The rows are grouped in 4 different ways at once. Each group adds its own fixed numbers to the row, and there is some noise. The rows also spread widely along 13 directions, which tell nothing about the answers.
Some rows, each with its group in each grouping after it:
[ 18.8 -11.0  -7.1   1.4  10.0  -1.5   1.8  18.8   3.4   1.1   5.4  -6.9
   5.4  13.5 -12.2   4.6  -2.7 -11.9  -2.5 -13.3   1.7  -4.3  17.4   3.6
   9.4   0.5]	Lomis poza U (2)
[-13.8 -19.1 -38.4  15.6 -23.9   8.4 -26.4 -14.6  12.7   0.8 -26.8 -26.2
   6.5 -16.4 -22.6 -20.5  44.7  -5.9   4.2  -7.5  28.4 -18.9 -18.6  10.0
  -2.0  22.9]	Doza naz Q (1)
[  8.2  13.9 -24.3   2.3  10.7   2.6 -14.1  -3.7   1.4  -6.8  19.6 -23.1
  24.8  10.5 -37.3 -20.4  21.7  -5.9  11.5 -10.6  24.7 -11.7  -8.2   9.4
  -0.6   5.1]	tiru pem E (3)
[  7.4 -16.6   6.3   0.2  -7.7 -13.7   2.3  10.3  -1.1 -11.3  -2.5  16.8
 -11.1  10.4  31.0  -2.8  16.9  18.5 -20.5   0.3   9.5  -5.3 -26.9 -14.6
  11.5 -25.0]	bafi povo Q (3)
[ 11.2  14.5  16.3 -11.1  11.9  -5.2  -9.0   7.4 -16.2  16.7   9.1  -0.5
 -12.4 -14.0   6.9  17.9 -11.6  -7.4 -29.0  -7.1 -23.9  11.9 -11.9  -9.1
 -10.5  -4.4]	kod rogit C (2)
[ -0.7  46.6   2.4  -0.7   0.9  -5.2  -5.4 -17.8  -1.1  12.3   1.1  -1.0
 -21.1 -14.8  21.9  26.3   1.6  -3.6  -6.6  14.7 -16.4  16.0 -10.0  -8.5
  -0.2 -10.5]	Doza poza E (0)
[ -1.0 -48.0  34.3   9.3 -22.9  22.2   7.4  16.9  -8.4  -7.0 -11.0  32.1
  22.0  26.1  -3.2  20.3   8.9  38.6 -25.2 -14.5  21.8 -24.6  -5.0 -11.5
  12.2  -4.5]	Sufa naz T (1)
[  9.5  34.3  27.1 -22.0   1.8  26.5  26.5 -10.7 -31.6 -12.5  -2.3  15.0
   0.2   2.9  -0.3  -1.0   4.2  48.6 -14.4  -5.5 -34.4  -4.6 -18.6 -21.4
 -13.6  -0.3]	tiru rogit G (0)
[ -2.3  35.1 -11.9  13.4  14.7 -11.5   9.1  18.7  -7.8 -21.5  14.8   4.3
   5.4  34.4   4.5  22.1   6.8 -18.7   1.1  -1.5   6.1  13.8  -0.8  -9.0
  19.9 -19.6]	bafi rebi U (1)
[ 15.5   4.4  -8.4  16.7  -7.8 -13.0  -5.8  17.4   8.6 -20.3  -7.7   8.5
  11.3  26.2  -0.5  19.4  22.8  24.9   4.8  -6.0  22.1  -7.7  14.8  10.1
  25.7 -23.6]	Sufa pem C (0)
[ -0.3   8.3 -17.6  -8.7  13.9   8.3 -15.4  -2.6  -2.9  -2.0  -0.1 -27.0
   2.2 -16.5  -6.0 -26.4   6.7 -20.4   8.2   0.9  -4.7  -3.8 -13.7 -10.4
   4.5 -25.8]	Lomis povo G (3)
[ 31.8   0.3   6.9  22.8  -6.1  10.0  -5.9   4.6 -12.1   8.8   4.9  14.2
  15.0  11.0 -16.1  31.1  14.3  16.1  -9.0 -31.1   0.0  -4.3   4.4  19.9
  10.0  14.6]	kod rebi T (0)
[-18.6   4.1  -3.6  10.7 -14.4  -3.2  -7.8   8.5  -2.8   2.1   6.0 -12.8
  -8.9   0.4 -14.9   2.2  17.2  18.5 -11.0   4.6  18.9 -17.6 -14.4  -9.4
  15.7  -4.9]	Lomis naz G (3)
[ 21.9 -12.4 -19.5 -12.2  -8.1  -3.5 -20.4  -2.1  19.4   4.0 -16.7 -16.2
   4.9 -10.4 -21.0  -1.1  16.5  -7.8 -10.9 -13.5  11.3  -7.2  25.3  12.7
 -15.9  25.5]	Lomis povo C (1)
[-29.1 -15.5   2.5  10.3  -7.4   6.2  -4.4  13.4   0.6  -4.5  -9.8  -4.5
   8.4   1.7  -5.6   5.9  -1.5   1.5   3.6   0.8  10.0 -11.3  -4.2  -9.6
  15.9 -15.7]	tiru naz Q (1)
[ 16.3  28.5  -9.1   4.2   7.6 -18.0 -22.1  -2.9  21.1  19.7  14.5 -21.3
 -13.1 -17.6 -22.5  24.6  -9.4  17.0  14.6 -10.5   1.2  -2.1  29.7  26.6
   6.9   3.2]	kod pem Q (2)
[-15.5   4.1  15.7 -16.3   5.9  10.7 -13.0  10.4   5.3   7.5 -13.5 -13.1
   5.8 -15.4 -19.9  22.2 -20.5   4.9 -10.6   1.0  -4.0  -9.3  25.7 -13.8
  -7.0 -13.9]	Sufa poza U (1)
[-22.1   2.6  22.2  12.6   9.4  -0.5  15.9  -4.9   0.7  17.9  30.1  -2.4
   1.7   6.6  -0.6   0.6 -35.7  -8.1  24.3  -1.5  -4.8  15.4  -4.7   3.0
   2.3  25.4]	Lomis rebi T (1)
[-30.8   8.2   2.1   4.8   3.4  -0.9  22.8   2.0 -15.6  16.6  37.7 -20.7
 -30.2  -2.1  16.4 -22.1 -22.8 -11.8   8.0  18.8 -18.3  10.6 -37.8 -18.2
   6.6   1.7]	Lomis rebi E (3)
[  7.4  -1.1 -11.9 -14.7  12.9   6.4  -7.7   9.9   9.5  -2.0  -4.9 -24.6
  14.4   3.8 -30.6   0.8  -3.6  -4.7   6.1 -11.2  -0.5  -9.2  38.5  11.1
  -2.0  -1.1]	Sufa rebi U (0)
[ 37.3  26.2 -22.0 -15.0  13.3  10.0  15.2   5.9 -16.4 -17.3 -12.2 -13.9
   0.6   1.2 -18.1 -23.3  15.1  18.3   7.4 -25.3 -31.7  -3.4   7.7   7.5
  -6.1   9.4]	bafi poza G (0)
[  6.0  -5.9  -6.1   3.6  -5.8 -21.3   8.6  12.6  11.7  -5.6  13.0   5.5
 -15.3  24.4  16.5  11.9   2.8  -1.7  -2.0   8.3  11.2   5.8   7.9   1.3
  21.3  -8.6]	kod naz C (3)
[ -0.9 -31.2  22.9  10.5  -1.5  -6.7   9.9  20.2 -10.0  -9.5 -10.2  25.8
   3.5  15.6  33.0   5.6 -10.3   4.2 -13.3  -8.5  -3.9   7.6 -19.9 -14.9
   6.9 -14.2]	Sufa poza Q (3)
[-12.2  -6.1 -32.1  31.7 -12.4   0.5  11.4   9.1  12.2   6.0   6.8 -17.4
 -17.8   9.1  -8.2  24.8   1.2 -14.7  22.1  -3.4   3.5   5.9  18.1  19.2
  30.1  16.0]	Sufa rogit Q (1)
[ 14.8  16.0  -5.0  20.6  -1.3  -1.3  -5.2  31.7 -11.3 -40.1 -26.5   2.7
  41.1  24.9 -31.8  -0.9  23.5  42.7   3.5 -36.2  18.0 -21.6   8.2  -1.3
   3.4   5.3]	Lomis pem U (1)
[ 22.0  -5.5  -3.6   1.1  24.0   3.5 -18.2   9.2 -10.0 -14.9   5.7  -5.7
  45.4  10.3 -20.7 -30.0   7.1  -4.7  13.2 -22.2  17.7 -13.8 -16.3  -1.3
   5.5 -32.5]	tiru pem U (1)
[  1.3  -0.6  13.8   8.1 -12.7  10.7  -6.1 -12.1  27.9  25.4 -30.6   7.8
 -15.4 -21.5   3.9  66.7 -19.5   6.6  -1.6  -7.9 -20.5  10.7  54.3  13.1
   0.4  31.2]	Lomis rogit T (2)
[-26.6  -7.4   1.3  19.6   3.9 -23.4 -24.1 -13.0  33.7  21.6   3.7 -16.5
   5.1 -12.2   6.8   4.0 -15.8 -32.3  27.8  12.4  27.6  13.2  -0.5  12.8
   6.4   1.7]	Lomis pem G (1)
[  6.9   0.7  -5.2  -1.6   7.8  -7.7  13.6  36.7 -17.5  -6.7  -4.5  -8.9
 -13.6  -0.1   2.9  -5.0 -11.6   0.1  -8.1 -13.2 -25.7   2.6  -0.4  -8.1
   6.0  -3.0]	bafi poza C (1)
[ 19.2  15.6  16.5  13.8   4.5 -10.5  -1.8  -9.1 -15.5  -5.1 -14.0  21.9
   1.5  -8.7  38.0   8.0   2.5  16.3  -3.5 -10.9 -17.8  13.1 -35.0  -9.1
   1.7 -24.2]	Sufa rogit G (1)
[-30.4   0.3  27.1  26.4 -10.0  -0.8   8.4  -8.6   3.1  17.6   9.6   6.0
  -3.5  -6.1   2.9  20.0 -17.7  29.0  17.8   3.9   1.1  -2.4 -15.9   2.6
  17.0   7.9]	tiru naz G (2)
[ 24.6 -27.1  -7.4 -17.9   7.0 -10.0  -1.0  -2.7  20.9  16.1  11.2  -7.0
  -1.1   9.0  -4.1  -0.5  -7.7 -35.3  -9.6  -3.8   7.0   8.4  19.5  15.2
 -12.9  25.9]	kod poza U (1)
[  1.7  17.6   1.4   4.6 -28.8  19.3  12.6 -20.5   5.4 -18.0 -22.6  20.8
  -2.0  16.5  16.1  18.2  30.0  33.7  -4.6   9.3   6.1  -4.0  -7.0 -16.5
   1.3   3.9]	Lomis pem E (1)
[-19.9 -11.9   6.1 -12.8  11.8  -7.7 -22.7  24.6  15.8   5.9  -2.0 -15.3
  -4.4  -3.9  -5.0  28.1 -22.8 -17.4 -16.9   8.6   9.8  -2.1  32.1  -8.1
   8.5 -25.9]	tiru pem Q (3)
[  3.6 -14.4   4.9 -21.4  -1.4  13.6  -0.5  13.9  -5.0  -1.6 -15.9 -13.7
   6.6  -7.0 -32.5  -6.4   0.7  29.5 -20.9 -15.1  -8.0 -25.1  12.0  -5.3
 -16.0  16.3]	tiru naz U (2)
[  4.0  13.1  -2.0   4.2   4.7 -37.0 -23.1  10.7  13.4  -1.8 -12.5 -12.7
  -2.0  -9.7  -5.6   8.8  -4.3   7.2  -7.0 -15.0   9.3   1.3   8.2  14.4
 -12.4  21.3]	kod rebi T (1)
[-12.5  -7.9 -19.5  12.9   0.7  -9.5  -9.2  24.0   8.8  -4.6 -24.9 -12.4
  -2.3   1.5   2.6  30.2   0.9 -42.0 -15.3  -6.6  -2.0  13.6  17.7   1.7
   7.7   9.4]	bafi povo G (1)
[ 28.9   4.7 -10.2  37.2   5.8  -1.8  -3.8  -0.3 -12.2  27.9  11.7   4.0
  -2.7 -12.9   3.8  27.1  -7.1 -14.9  10.6 -35.1 -28.9  17.7  -2.9  24.1
  14.4  12.3]	bafi naz Q (1)
[ -3.6   4.2 -20.5  12.0  -1.6  -3.2  -0.7  -7.1  11.4  -7.9 -22.5 -13.8
   8.3  -9.3  -4.2  -3.7   7.6   1.1  20.4 -11.2  -6.0   1.8   3.8  10.3
  -4.2  25.4]	tiru rogit E (3)

New rows. What belongs after each?
[-10.2 -30.9  -3.3  26.5 -16.8  -2.2  -6.4  14.0   3.3  15.1 -15.8 -12.3
   2.2 -13.3 -14.7   3.8  -0.9   7.6   1.9 -24.3   3.1  -8.2  -0.5  13.2
  -0.9  39.1]	Lomis rogit Q (1)
[ -1.9  -5.8   6.3  14.9   2.0 -15.8  -5.3  21.1   0.6   2.4   7.3  -2.6
  -7.0   0.8  11.4   5.0 -14.5   5.5   5.6  -2.7   0.1   2.9  -6.3  -0.6
  18.6 -19.6]	kod pem C (3)
[ 11.2   9.6   4.7 -23.0   0.1  -4.1  -8.7   8.6   3.8   3.9  13.2 -16.0
 -14.8 -10.2 -12.8  -2.4  -2.0  29.0 -14.4   3.4   3.0 -21.4   2.8  -7.6
   3.1 -26.4]	kod povo U (1)
[ -8.6  11.4  -1.0  21.6  -6.8   1.9  -5.1   0.7  -5.5 -10.9 -17.6  -1.9
  14.0   3.9  -2.3  -0.2  18.1  15.1   8.2  -9.6   6.8  -2.0 -19.2   3.6
   3.9   7.8]	Doza pem G (0)
[ -8.9  -7.1 -26.0  29.4 -18.6   0.9   5.3   3.2   9.0  -1.2 -12.3  -9.7
  -5.6   8.4  -4.2  12.9  22.2   1.7  12.3  -9.5   8.9  -1.9   4.3  18.3
  17.0  28.5]	Doza rogit Q (0)
[ -6.6  -1.0   3.0  -9.7  -5.9   4.2   2.1 -14.1  25.7  -0.6 -23.1  -2.6
  -1.7  -1.9   5.5  10.3   2.1   8.3  12.2   8.2   1.5   3.1  22.4   6.6
  -1.7   8.3]	bafi pem G (0)
[  2.2  -7.9 -13.1  30.9  -4.9  -5.4  -8.4   0.3  13.7  16.9  -3.8 -12.9
  12.9   1.8 -20.1  19.1   2.5 -19.9  18.9 -20.0   5.3   6.7  21.6  31.0
  10.5  35.4]	Lomis naz G (0)
[  2.7   4.2  28.5  -4.0  -6.2   4.1  10.9  -9.9  -9.4  20.0  43.6  16.2
   1.1  22.9 -11.1  18.2  -2.2   8.9 -20.9  -3.4  11.6   4.3 -15.1  -1.0
  -8.5  23.8]	kod naz Q (1)
[-10.0  14.2  -8.5 -15.8 -10.0  31.8  -0.2  -4.9  -0.5  -1.9   6.5 -18.4
  -4.7   2.5 -38.0   7.2  25.1  20.7  -8.8   9.5  12.1 -25.9   4.5 -11.8
   7.2  -8.1]	kod rogit U (2)
[  5.9 -13.8 -25.4  14.5   3.1 -14.4 -19.5  13.4  20.2   9.8  -6.0 -24.8
   9.9  -8.5 -34.3   8.9  -3.6  -8.3  16.8 -24.1  13.6  -9.1  32.6  29.7
   7.7  20.3]	tiru poza Q (1)
[-10.9  15.6 -18.1  13.6   8.5 -43.4   9.3  50.8  -6.1 -27.9 -16.3 -15.4
 -13.4  13.9   9.8   3.4 -16.4  -9.8  -1.8 -14.7 -18.6  17.7  11.7  -0.8
   7.0  15.0]	kod naz C (3)
[ 16.7  25.8 -10.5  18.4   7.4  -4.2 -11.6  17.8  -6.1 -17.8   1.1  -1.4
  33.2  26.7 -29.4  20.6  14.7 -10.0  -1.9 -26.5  15.8   4.9  11.5  11.2
  -4.2  17.3]	kod pem E (1)
[ 21.5   4.9  -5.5 -21.7  11.1  -2.4   3.5  12.4   5.6 -16.6 -20.6  -7.2
  15.6  13.9 -21.5   8.0  -1.9   6.4  -5.3 -19.9 -12.5   0.7  44.2  14.7
 -16.1  26.7]	tiru rebi G (0)
[ 21.2  20.6 -25.7 -12.7   0.1   8.4   5.9  -4.8  17.0  -8.1  -8.5 -12.9
 -12.9   5.7 -15.4  22.5   2.9   5.7  14.4  -4.8 -16.5   3.4  52.3  13.6
  11.0   6.7]	kod naz G (3)
[ -7.9   0.8  22.1  -5.5 -16.3  13.3 -11.3  -5.3  11.4   8.4  -5.9   4.4
   5.0   2.9 -19.1  29.9   9.5  27.3 -21.8   1.8  21.8 -12.4  17.2  -5.8
  -7.3  13.4]	Lomis pem G (3)
[ -2.7  46.2   0.5   2.1   4.8  -5.1   5.5 -24.6   8.0 -11.8   1.5   1.1
   8.5   7.9   5.1   5.0   6.0  15.0  23.2   7.6   0.1  10.5  -5.7   3.2
  -2.8   3.8]	tiru pem E (0)
[ 39.0  25.6  -2.8 -40.3  -1.1  13.5  -1.5 -39.2  10.1 -20.1 -18.2  13.5
   2.2  -0.1  10.7 -13.8  28.9  22.9  -0.2   6.7  -3.0  -5.1  -0.1 -10.1
 -15.9 -20.7]	kod poza G (1)
[ -5.2  -6.5  -1.8   8.2  -7.3  38.7 -17.0 -29.5   6.8   7.3 -20.6   0.0
  25.1 -16.3  -8.7   2.0  12.9  -1.7  18.1  -5.1   6.9  -7.1  -8.9  -3.7
   0.0  -6.5]	Doza pem U (1)
[  2.1  21.7  -1.6   0.1  -7.2  -8.9   3.7 -18.4   6.7 -13.7 -23.2   6.5
 -14.6 -10.8  32.5 -10.7  12.3  29.7  14.5  10.1 -11.8  -2.1 -14.1 -11.0
  10.9 -22.5]	Lomis naz T (0)
[ 15.9  12.3  17.8  -1.5  -3.1   6.3  -8.1 -23.6  15.1  20.5   6.1   5.1
   1.1 -12.4  -4.2  25.0  -1.0  30.2  13.5  -0.8  -0.7  -7.1  16.1  13.0
   8.4 -10.1]	kod rogit U (0)
[ -5.4  -5.6  -9.1   6.4 -12.0 -17.2   9.0   7.6  16.8  -9.0  -2.0   2.7
 -13.0  27.4  19.9  12.6  12.1  -2.0  -4.9  15.7  17.8   0.7   6.7  -1.9
  17.9  -2.5]	Lomis rebi U (0)
[-20.7  12.2  11.1  19.8  -5.8 -18.1 -14.3  -5.1  13.5  12.7 -19.4   1.3
   3.8 -14.2   9.0  30.4  -1.8  -1.0   6.9  -3.1  -0.9  13.6   5.5   9.6
   0.7  13.2]	bafi naz C (0)
[ 11.2  -7.6  28.7   0.9 -23.8   6.4   9.6 -13.2  11.7  -2.8 -22.9  25.4
   2.8   5.9   5.9  17.0   9.6  65.7   1.4  -6.2   3.8 -17.2   9.5  -0.1
   2.4  11.4]	Lomis naz G (2)
[  7.8  -8.9  27.8 -11.6  -2.6  22.3   3.6 -12.5  15.7 -12.7 -14.8  34.6
  23.1  26.5  13.9  37.4   7.3  10.7  -1.3   6.4  13.2  -3.0  23.0 -13.5
   9.3 -28.2]	kod rogit U (2)
[ 18.3  21.2  -1.2 -19.8   6.9  24.5  38.2 -12.3  -8.5 -24.9  -6.0  16.5
  -6.0  20.1  29.4   0.8 -10.8  10.6  20.8   5.9 -41.6  12.0   9.1 -15.9
   5.8 -21.7]	tiru rebi E (1)
[-12.4  -2.0  15.4   1.0  -5.0 -46.3  30.5  18.2  14.7   1.5  15.3  -3.2
 -45.5   9.7  37.9  -2.3 -33.9  30.2  10.3  13.5 -11.3   9.7   0.0   8.7
  10.8  17.6]	kod rebi T (0)
[ 21.4  16.3 -17.7 -15.0  10.3  -1.9  -7.0 -12.4   1.2   6.3  11.4 -16.5
  -7.0  -7.5 -15.2  -4.3  14.6  -1.3  -6.2  -2.7  -2.2  -5.5   0.1   7.6
  -2.7  -1.6]	tiru rogit G (2)
[ 21.2  -6.9 -34.3  -5.2   7.0   0.2 -13.3   7.0  -2.1  12.6   5.6 -25.2
  -9.3  -7.2  -7.7  -2.2   6.0 -41.1 -11.5  -6.0 -10.4   3.9   6.9   4.7
   0.7  -9.2]	Sufa naz E (1)
[ 10.1  -8.8 -21.4  14.3   5.2   4.5  -1.0   2.4   3.6  22.0  21.3 -16.7
  -2.2   1.0 -13.6  18.0  -4.8 -33.9   5.5  -8.9  -1.4   4.9  10.8  16.8
  13.3   9.3]	tiru rogit E (1)
[ -0.4  32.5 -19.1   4.8   4.8 -14.4  13.9  -3.0   1.3  -9.5  15.2 -15.9
  -9.9   6.2  -3.6 -22.0  12.7  14.2  29.5   4.1  -2.7  -0.5 -12.3   7.4
  15.1  -2.9]	bafi poza C (0)
[  2.0  24.0 -19.0   8.0   0.4  -6.0   0.7   3.7   5.0  -6.3  -3.7 -15.8
  -4.4  -1.9  -4.2  -0.4   1.9   4.8  18.6  -0.2  -5.4  -3.1   9.9  -1.5
  13.5 -11.3]	Lomis naz E (1)
[-11.2 -31.0   8.4  19.0  -1.8 -17.6  22.0  28.4   2.2  -5.9  -6.8  13.8
  -3.6  25.6  27.3  15.5 -20.5 -12.9   0.2 -12.5  -4.9  18.6   4.2   4.7
   7.9  21.9]	bafi rebi Q (1)
[ -9.2  20.9   3.5  13.4  10.7  22.5 -36.0  -2.6   3.3  -0.9  11.2  -6.8
  41.9  10.1 -49.5  30.3  18.3 -11.9   2.8  -8.5  40.3 -14.6   8.7   1.5
  15.0 -21.5]	kod pem T (2)
[ 45.0  -2.2 -19.9  -1.6 -10.3  10.8   4.5   6.4 -17.2   6.4  -7.9  -4.4
 -26.0 -13.8   4.8   3.1  11.1  19.7 -18.3 -22.0 -34.9  -6.0  -4.0   4.3
   1.1   4.5]	kod rebi U (1)
[ -0.2  30.9 -19.6  34.6   2.2 -13.7  -8.1   0.3  -9.0  -8.2  -1.0  -8.3
   6.3  -5.0  -5.7   0.1  21.6   4.9   6.9 -20.7   2.0   4.3 -33.3   6.4
   7.1  13.7]	bafi povo U (3)
[-18.9  -7.3  31.4   5.0 -24.5  22.1   0.2 -31.9  15.8  -0.7 -37.5  30.6
  12.2  -5.3  25.9  26.5   8.2  19.0   1.2  12.6   7.4   0.6  -9.3 -20.9
  -3.7  -3.1]	Lomis poza U (1)
[-16.9 -21.4  10.5 -14.8  -8.6  12.6  -5.4 -26.6   8.9   5.4 -15.2  -4.8
   1.3 -15.7  15.6 -29.7   9.8  -1.4   4.4  15.1   4.1  -7.2 -31.3 -14.1
  -6.3 -10.5]	kod naz T (0)
[  5.2  25.9  17.9  16.5   4.7 -27.0 -16.5  -1.8  12.3   9.6  -1.8   7.8
   4.2  -6.8  16.3  27.8  -5.3  15.8   7.5  -1.5   5.7   7.5  -0.6   8.0
   5.3 -16.7]	bafi pem E (0)
[ -0.3  16.9  -3.1   9.2   8.6   7.0 -13.2  -9.2   8.9   4.7  -5.5  -7.8
   8.1 -12.0 -12.6  20.2  -6.1   2.9  22.0  -5.7  -2.9   1.8  19.0   8.2
  12.8 -14.2]	Sufa poza G (3)
[  4.0  27.5   1.3  -3.6 -13.0   3.7   0.4 -30.0  19.1  -0.2  -0.5  10.3
 -19.1  -3.2  15.0  24.9  14.4  28.8   0.7  12.6   3.6  -0.1   6.7  -6.1
   8.9  -5.8]	Lomis povo T (3)
[-22.1  -1.4   1.8   5.4 -14.9   9.7   8.8  -4.3   1.4  -8.9  -6.7   6.2
  -2.1   8.4  10.1   1.4  15.9  13.8   5.1  18.8  11.0  -9.0 -17.4 -14.5
  23.2 -24.8]	tiru poza C (0)
[ 13.1  -4.8  -5.6   7.2  -5.8   0.3  15.5  22.6   1.8  -0.8  -6.5 -14.7
 -10.9  -6.5 -20.6   0.4 -16.3  46.3  21.6 -28.7 -23.4 -14.3  28.6  19.4
   8.5  22.2]	kod rogit Q (1)
[  3.6 -31.4   5.5   3.0  -7.1   8.1  -7.9  -4.1  13.0  13.1   2.1   3.1
  15.0   6.0  -9.1   3.8   0.3  -7.9   4.9  -9.5  17.0  -6.4  14.3   6.9
   3.2   6.4]	Lomis naz Q (1)
[-22.2   3.0  18.1  -8.5 -12.2 -21.8   6.9  11.8  12.8 -11.0 -18.9   3.5
  -8.0   8.8  12.3  12.9  -8.4  14.7 -15.8   9.3   7.3   2.3   0.5 -12.6
 -15.3  24.2]	kod poza E (1)
[ 15.1  11.7   7.4  -1.4   4.7  -0.2 -10.1  11.3 -14.3  -1.3  -3.2  -2.0
   9.9  -5.3  -8.4  10.7   2.8   5.8 -16.4 -17.8  -7.1  -4.2  -5.7  -6.1
  -7.6  -4.7]	kod rogit E (1)
[ 10.4 -28.5  40.3  -2.6  -6.7 -18.7   7.9  14.3   6.6   2.1  -5.6  20.4
   6.6   7.8  25.2  -3.5 -18.8  42.0  -3.7  -5.2   7.9 -11.3  -4.7  -7.9
  -3.7  -6.5]	Lomis rogit E (1)
[-25.3 -10.9   8.8  -9.5 -21.6  23.1   1.6 -18.8  11.0   9.1  -6.6  -9.9
  -0.7 -11.8 -17.0 -12.9  10.1  26.9   2.4  13.7  16.7 -23.4 -10.5 -14.5
  -3.8   9.1]	Lomis poza U (1)
[-23.5  15.1  -6.4  -8.0  -5.6 -21.3  13.5 -16.0  21.7  10.6  19.5 -21.7
 -33.5  -6.0   8.2 -15.8  -8.6   6.6  13.4  20.3   1.4   6.9  -8.8   1.7
  -6.8  30.6]	Lomis povo Q (2)
[ 39.6  21.3 -16.9 -15.0  34.3  -5.3 -14.4  -1.3 -16.1 -16.0  -2.3  -9.5
  27.8  -1.1  -3.1 -38.2  16.3 -18.2  10.0 -25.6 -16.1   4.6 -12.3   1.6
  -9.7 -28.2]	bafi naz Q (0)
[ -3.4  -3.4 -16.8   4.9  -3.3  12.3  22.9  17.1 -17.2  11.4  14.6 -27.4
 -22.8  -3.9 -13.2 -23.1  -4.6   3.2   4.2  -3.8 -24.4  -8.8 -13.2  -4.1
  11.8  13.8]	Lomis poza U (0)
